There are 4 ways to turn a row about zero (a turn may also mirror it). The second row of each pair is the first, turned, with some noise. The first 36 pairs use one turn. New pairs use 3 turns, one after the other, and a turn may come again.
Known pairs, each followed by its turns in order:
|  1.338 |  0.255 | -1.140 |  0.286 |  0.198 |  0.400 | -1.163 |  0.142 |
|  1.418 |  0.087 | -0.442 | -1.003 | -0.297 |  0.900 |  0.599 | -0.418 |  Vuz

| -0.605 |  0.033 |  1.329 | -1.116 |  1.921 |  3.167 |  0.415 | -2.135 |
| -0.948 |  0.053 |  2.479 |  1.250 |  0.670 |  0.815 |  0.348 |  3.445 |  Kalir

| -1.175 |  0.381 | -0.083 |  1.154 | -2.303 | -0.645 |  2.738 | -0.338 |
| -1.842 | -0.130 |  1.749 | -1.024 |  1.753 | -1.496 | -0.855 |  0.661 |  Vuz

|  0.859 |  1.201 | -1.208 | -0.454 | -3.451 | -0.601 | -1.339 | -1.131 |
|  0.266 | -0.283 | -0.299 | -2.086 |  0.634 |  0.225 |  3.640 |  1.671 |  taku

| -0.958 |  1.721 | -2.172 |  0.696 | -0.745 | -2.390 | -3.748 |  3.918 |
|  1.625 |  0.336 |  1.962 |  2.859 | -3.513 | -1.221 |  4.051 |  0.430 |  taku

|  3.897 |  1.204 | -2.944 |  0.143 | -1.289 |  1.363 | -4.817 | -0.931 |
|  2.428 |  2.599 |  4.180 |  2.527 | -0.195 |  0.171 |  0.219 | -4.245 |  Kalir

|  0.224 |  2.282 | -1.825 |  5.458 | -1.101 | -0.055 |  3.269 |  1.291 |
| -2.743 | -4.167 |  0.257 |  4.031 |  2.349 | -2.129 |  1.320 |  0.572 |  taku

|  0.231 |  3.163 |  2.760 | -2.823 | -3.955 | -0.657 |  1.449 | -0.311 |
| -1.885 | -1.225 |  0.269 | -2.949 |  0.354 |  3.059 |  3.389 | -2.875 |  taku

|  3.797 | -3.925 |  1.553 | -0.481 | -2.896 | -0.495 |  2.345 | -0.249 |
|  1.497 |  1.357 | -1.493 | -2.707 |  2.151 |  4.296 | -2.287 | -0.486 |  Kalir

|  0.549 |  2.625 | -2.635 |  4.523 |  2.177 |  1.148 |  0.941 | -0.159 |
|  1.159 | -4.083 |  0.635 |  3.241 |  1.988 | -2.502 | -0.895 |  1.356 |  taku

| -3.660 | -2.014 | -2.544 | -2.671 | -2.884 | -1.278 | -5.299 |  3.861 |
|  0.807 |  3.844 | -1.570 | -1.685 | -2.722 | -2.012 |  6.414 | -3.006 |  Kalir

|  0.636 |  1.817 | -0.922 |  0.042 |  1.270 | -0.658 | -3.791 |  1.465 |
| -0.131 | -0.331 |  3.771 |  2.735 |  0.545 |  0.706 | -0.365 |  0.704 |  poze

|  2.916 |  1.766 | -0.865 |  0.601 | -1.004 | -2.676 | -3.459 |  0.040 |
|  1.569 | -0.302 |  2.027 | -1.742 | -0.537 | -3.299 |  3.382 |  0.512 |  taku

| -1.446 | -1.294 |  6.912 |  0.810 |  1.395 | -2.976 | -1.027 |  1.332 |
| -1.736 | -0.222 |  1.084 |  4.454 | -2.586 |  2.365 | -5.222 |  0.663 |  Vuz

| -1.488 | -1.439 | -1.817 |  1.235 |  0.904 |  0.653 | -0.464 |  2.179 |
|  1.025 | -0.108 |  0.413 |  1.148 |  1.636 |  1.523 |  1.310 |  2.285 |  Vuz

|  3.598 | -1.589 | -2.971 | -0.221 | -1.001 | -1.673 |  4.488 |  0.996 |
| -1.554 |  2.528 | -2.100 | -2.218 |  0.568 |  0.630 | -5.153 | -2.012 |  Kalir

| -0.894 |  0.309 | -1.260 |  1.643 | -0.804 |  0.923 | -0.411 |  2.991 |
| -0.880 | -0.525 |  0.209 | -1.390 | -2.753 | -0.695 |  0.386 | -1.604 |  Kalir

| -0.654 |  0.220 |  0.290 |  0.311 |  1.840 |  0.537 | -4.340 | -1.604 |
|  1.968 | -2.290 | -1.431 |  0.774 | -3.390 |  0.901 |  0.952 |  0.655 |  Vuz

|  2.011 | -3.915 | -1.712 |  1.542 | -2.441 | -2.569 |  3.167 | -0.636 |
| -3.293 |  0.704 | -2.224 | -3.479 |  2.306 |  0.189 | -2.266 | -2.486 |  poze

|  2.497 | -4.584 | -1.571 |  6.688 | -2.987 | -1.444 |  2.636 | -0.168 |
| -1.834 | -0.698 | -1.425 | -6.099 |  3.591 |  1.465 | -5.766 | -0.698 |  poze

|  2.289 | -1.088 |  1.224 | -0.664 |  2.546 |  0.257 |  1.635 |  1.153 |
| -0.753 |  0.398 | -1.153 |  1.098 | -1.192 |  2.736 | -2.188 |  1.390 |  Kalir

|  0.815 | -3.375 | -3.649 | -0.660 | -2.978 | -3.007 |  1.959 | -1.288 |
| -1.560 |  4.164 | -0.951 |  0.448 |  3.619 | -0.528 |  2.403 |  2.782 |  taku

|  3.167 | -1.581 | -3.579 | -4.218 |  0.419 | -2.547 | -0.424 | -2.457 |
| -5.996 |  1.706 | -0.842 |  3.108 | -0.793 | -0.602 | -0.251 | -2.871 |  poze

| -6.324 | -2.110 | -0.066 |  3.710 | -1.686 | -1.911 |  0.451 |  2.228 |
| -4.224 |  0.523 |  1.953 |  4.853 | -2.533 |  2.543 | -0.096 |  3.706 |  taku

|  1.465 | -1.204 | -1.463 |  2.429 |  1.106 | -0.386 | -0.611 |  2.466 |
| -1.300 | -0.840 | -0.592 |  0.365 | -2.453 |  1.360 | -0.646 | -2.912 |  Kalir

| -2.250 |  4.058 |  2.136 |  2.315 | -0.295 | -1.693 |  3.093 | -0.304 |
| -2.650 | -3.341 |  3.545 |  1.351 |  1.756 |  2.147 |  0.117 | -1.387 |  taku

|  1.777 | -0.764 | -0.420 | -0.915 |  0.104 | -1.109 | -1.432 | -0.801 |
|  1.511 | -0.932 | -1.390 | -0.167 | -0.202 |  0.523 | -0.525 | -1.834 |  Vuz

| -2.419 |  2.454 |  2.921 |  1.460 |  3.528 | -1.398 |  0.510 |  4.544 |
| 5.965 | 2.368 | 1.451 | 1.297 | 3.291 | 0.147 | 1.185 | 0.955 |  poze

| -1.087 |  1.252 | -0.861 | -1.016 | -0.631 |  0.864 |  0.829 | -2.348 |
| -0.803 | -0.861 | -0.340 | -0.885 | -0.505 | -2.949 |  1.209 |  0.160 |  Vuz

|  3.255 | -2.681 |  0.110 | -1.667 |  2.796 |  3.855 | -0.066 |  1.825 |
| -0.497 |  0.583 |  0.726 |  0.562 | -0.255 | -6.402 | -1.930 |  0.589 |  poze

| -1.631 |  0.737 |  0.484 |  1.324 | -1.289 | -3.218 | -1.083 |  2.782 |
|  1.177 | -0.453 |  2.109 | -0.397 |  3.048 |  2.608 |  1.578 | -1.133 |  poze

|  1.119 | -2.051 | -0.998 | -1.686 | -1.503 | -1.162 | -1.328 |  3.000 |
|  2.478 |  0.390 |  0.614 |  1.715 |  2.721 |  0.796 | -0.284 | -2.415 |  Vuz

|  3.367 |  1.092 |  0.607 | -0.163 |  0.114 | -1.846 | -2.321 |  0.738 |
|  2.936 |  0.643 | -0.625 |  2.760 | -0.962 |  0.532 | -1.085 | -1.922 |  Kalir

|  1.236 | -1.566 |  1.785 | -1.353 |  2.783 |  1.916 | -1.696 | -1.899 |
|  0.337 | -1.961 | -1.330 |  3.231 | -1.186 | -2.958 | -1.487 |  0.498 |  poze

| -1.052 |  0.819 | -2.464 |  0.941 |  3.960 |  2.186 |  0.109 |  3.217 |
|  3.148 |  3.303 |  3.031 | -0.082 | -1.431 | -2.056 | -1.463 | -0.330 |  poze

|  2.243 |  3.907 |  2.109 | -2.917 | -0.432 | -0.444 |  3.382 |  0.438 |
| -1.392 |  4.298 |  0.096 | -0.702 | -1.106 | -3.506 | -1.936 | -2.309 |  Vuz

New pairs, each followed by its turns in order:
|  4.861 |  2.753 |  0.400 |  0.207 |  3.427 | -1.603 |  2.348 |  2.451 |
|  0.872 | -0.744 |  3.567 | -1.286 | -4.110 |  0.774 | -4.498 | -0.591 |  taku poze poze

| -1.339 |  0.347 | -1.143 |  2.887 |  3.456 |  0.791 |  0.415 |  0.819 |
| -1.234 |  0.006 |  0.748 | -2.469 | -2.551 |  2.751 | -0.368 | -2.306 |  poze Kalir Vuz

| -1.683 | -1.521 | -0.929 |  3.698 | -2.173 | -2.121 | -6.905 |  1.978 |
| -2.961 | -3.378 |  4.888 |  2.716 | -2.244 |  1.009 |  4.233 | -2.287 |  poze taku poze

| -0.753 | -0.184 |  1.171 |  1.259 | -2.344 | -0.933 |  0.203 | -0.528 |
|  0.510 | -0.926 | -0.037 |  2.553 |  1.971 | -0.062 | -0.624 |  0.096 |  poze Vuz taku

| -2.019 |  2.197 |  3.895 | -0.769 | -1.224 |  3.152 |  0.864 | -2.558 |
|  2.495 |  2.272 | -2.065 |  4.329 | -1.874 | -0.913 | -1.240 |  1.656 |  poze Vuz poze

| -2.352 | -0.285 | -2.887 | -2.358 | -0.917 | -1.612 | -0.977 | -4.291 |
| -0.362 | -4.720 | -2.070 | -3.853 |  0.182 |  0.286 | -0.123 | -1.318 |  taku taku Vuz

|  0.919 |  0.306 | -1.516 |  4.380 |  2.965 | -0.142 |  0.143 |  2.483 |
|  0.594 |  1.295 | -0.653 | -0.316 |  5.233 |  0.873 |  2.641 |  0.359 |  Vuz poze poze

|  0.969 | -5.062 | -2.593 |  0.540 | -1.823 |  0.898 | -0.226 | -2.476 |
| -2.657 | -1.448 | -1.844 |  1.247 | -0.284 | -1.682 | -4.378 |  2.817 |  poze Kalir Kalir

| -0.049 |  2.372 |  0.739 | -1.690 | -0.374 |  0.986 | -1.776 | -2.424 |
| -0.733 | -0.784 |  0.681 |  0.219 | -1.298 |  1.266 | -3.144 | -2.031 |  poze Vuz taku

|  0.281 |  2.214 | -0.338 | -0.170 | -0.206 | -0.078 |  0.440 |  0.743 |
|  0.559 | -0.142 |  1.130 |  1.044 |  0.519 |  0.296 | -0.324 | -1.712 |  poze Kalir Vuz

| -0.686 | -2.173 | -1.935 |  3.765 | -0.762 |  1.605 | -2.157 |  0.903 |
|  1.203 |  0.263 |  0.472 |  0.829 | -0.167 | -4.000 |  0.795 | -3.248 |  poze taku Vuz

|  0.611 |  2.095 |  2.663 | -1.672 | -1.061 | -2.226 | -3.068 |  1.513 |
| -3.452 |  2.642 | -0.765 | -2.289 | -0.551 | -1.895 | -0.809 |  0.089 |  taku poze Kalir

| -1.357 |  0.593 | -3.610 |  0.379 | -1.400 |  0.452 |  0.906 |  2.482 |
| -2.201 |  0.626 | -1.366 |  3.594 |  2.016 | -0.214 |  1.042 | -0.439 |  poze poze taku

|  0.481 | -2.560 |  0.464 | -3.330 | -0.636 |  3.179 |  0.692 |  0.823 |
| -2.349 | -2.171 | -0.660 | -0.870 | -1.553 |  3.352 |  1.786 |  0.066 |  taku poze taku

|  0.951 |  0.622 |  0.009 | -4.143 | -0.480 |  1.302 | -1.645 | -1.197 |
|  1.354 | -2.413 |  1.391 |  0.147 |  0.281 |  2.565 | -0.451 | -3.119 |  Kalir Kalir Vuz

|  0.575 | -2.719 |  1.497 | -3.132 |  1.730 |  0.224 |  1.097 |  3.163 |
|  0.699 | -0.314 |  3.065 | -4.370 | -1.929 |  0.831 |  1.471 |  0.231 |  taku poze Kalir

| -0.173 |  0.372 |  1.010 | -1.869 | -1.853 | -2.061 | -1.437 |  1.274 |
|  1.025 | -0.500 |  0.256 |  2.986 | -1.536 |  1.529 |  0.052 |  0.386 |  poze Vuz taku

|  1.271 | -0.749 |  0.604 | -1.421 | -5.065 |  3.001 |  2.196 | -0.132 |
|  3.148 |  0.777 |  1.162 |  3.154 |  1.621 |  1.592 |  3.865 | -1.867 |  poze Kalir taku

|  3.511 | -5.164 | -1.661 | -3.017 |  1.120 | -4.623 |  2.313 |  1.336 |
|  3.606 |  1.271 | -2.196 |  3.650 | -2.348 |  3.905 | -2.771 | -4.008 |  Vuz taku Kalir

| -0.883 |  1.135 |  0.325 |  2.826 |  1.487 | -1.761 | -1.554 | -1.208 |
|  1.603 |  0.656 | -0.587 |  1.030 |  0.692 |  1.517 | -3.020 |  1.938 |  Kalir Kalir taku

| -0.418 | -0.250 |  1.943 |  0.903 |  1.095 | -0.627 | -1.597 |  1.168 |
|  1.148 |  0.706 |  0.752 | -0.495 |  1.297 |  2.370 | -0.360 |  1.409 |  Vuz Kalir Kalir

| -2.588 |  0.787 |  2.016 |  1.158 | -2.226 | -1.283 | -1.747 |  0.920 |
| -1.488 |  1.803 |  1.420 | -1.445 |  0.681 |  2.985 | -1.390 | -0.007 |  Vuz Kalir Kalir

| -1.179 |  3.367 | -1.014 |  0.668 |  0.927 |  0.606 | -4.857 | -0.862 |
|  0.645 |  5.528 | -0.629 |  0.252 | -1.339 | -1.595 | -0.441 | -1.526 |  poze poze taku

|  3.360 |  1.558 |  1.346 |  3.247 |  3.492 | -2.470 | -0.941 | -0.858 |
|  1.709 |  2.268 |  0.999 |  1.953 |  0.543 |  3.180 |  5.278 | -1.103 |  Kalir poze Kalir

| -0.246 |  0.633 | -4.924 | -3.745 | -1.121 | -2.903 | -3.108 | -2.899 |
|  6.794 |  1.644 | -1.954 | -1.221 |  1.557 | -1.451 | -1.545 |  2.491 |  Vuz Vuz taku

| -0.832 |  2.647 | -1.297 | -2.486 | -0.286 | -2.691 |  0.638 |  1.450 |
| -1.224 | -2.438 | -2.548 |  1.217 | -0.196 |  3.164 |  1.421 |  1.055 |  poze taku Vuz

| -3.459 |  0.768 | -3.884 |  0.297 | -1.313 | -0.505 | -4.195 |  2.330 |
| -2.681 |  2.282 | -2.906 |  3.500 | -2.395 | -0.856 |  0.617 |  3.940 |  Kalir taku Vuz

|  4.811 | -2.608 | -1.298 |  0.553 |  2.266 |  2.629 | -0.273 | -2.491 |
| -5.560 |  0.989 | -2.087 | -0.324 | -2.082 | -0.169 | -2.787 | -1.402 |  Kalir Kalir taku

|  2.330 |  0.373 | -2.966 |  4.097 | -1.794 |  0.752 | -4.217 | -4.642 |
|  1.892 | -0.814 |  2.957 |  2.033 |  4.323 |  1.684 | -3.888 |  4.356 |  Vuz Vuz taku

| -0.857 | -1.845 | -1.618 | -0.887 | -1.996 | -2.266 | -2.779 | -1.369 |
|  0.272 | -2.944 |  3.389 | -0.994 | -0.228 |  0.281 |  1.000 | -1.782 |  taku Vuz taku

|  1.302 | -1.914 | -0.667 |  2.235 |  1.409 |  2.359 | -1.137 |  1.584 |
| -3.136 |  0.012 |  0.020 | -1.577 |  0.099 | -1.967 |  0.924 | -2.275 |  Kalir poze poze

| -2.491 | -2.237 | -1.257 |  0.181 |  1.918 | -0.199 |  1.530 | -2.046 |
| -0.871 | -1.820 |  2.618 |  2.322 |  0.814 | -0.767 |  2.211 |  0.547 |  poze poze Vuz

| -0.016 |  2.130 | -1.158 |  1.253 | -1.378 |  2.101 | -3.859 | -0.438 |
| -1.824 |  1.633 |  1.220 |  1.855 | -2.206 |  3.132 |  0.583 | -1.314 |  Kalir Kalir Kalir

|  1.029 | -2.728 | -4.702 | -1.721 |  1.211 |  1.406 |  0.834 | -1.627 |
|  2.457 |  1.543 | -1.771 | -3.408 | -2.677 |  2.253 | -0.820 |  1.985 |  Vuz taku Vuz

|  0.458 | -3.423 | -0.976 | -1.368 | -2.474 |  0.988 |  0.028 |  0.608 |
| -0.964 | -3.198 | -0.003 | -1.355 |  0.238 |  2.268 |  1.170 | -2.484 |  taku poze taku

|  4.094 |  0.827 | -0.186 |  1.627 |  4.100 | -0.080 | -0.343 |  0.046 |
| -2.911 | -3.202 |  1.010 | -2.775 |  1.975 |  1.368 | -0.952 | -1.511 |  poze Kalir Vuz

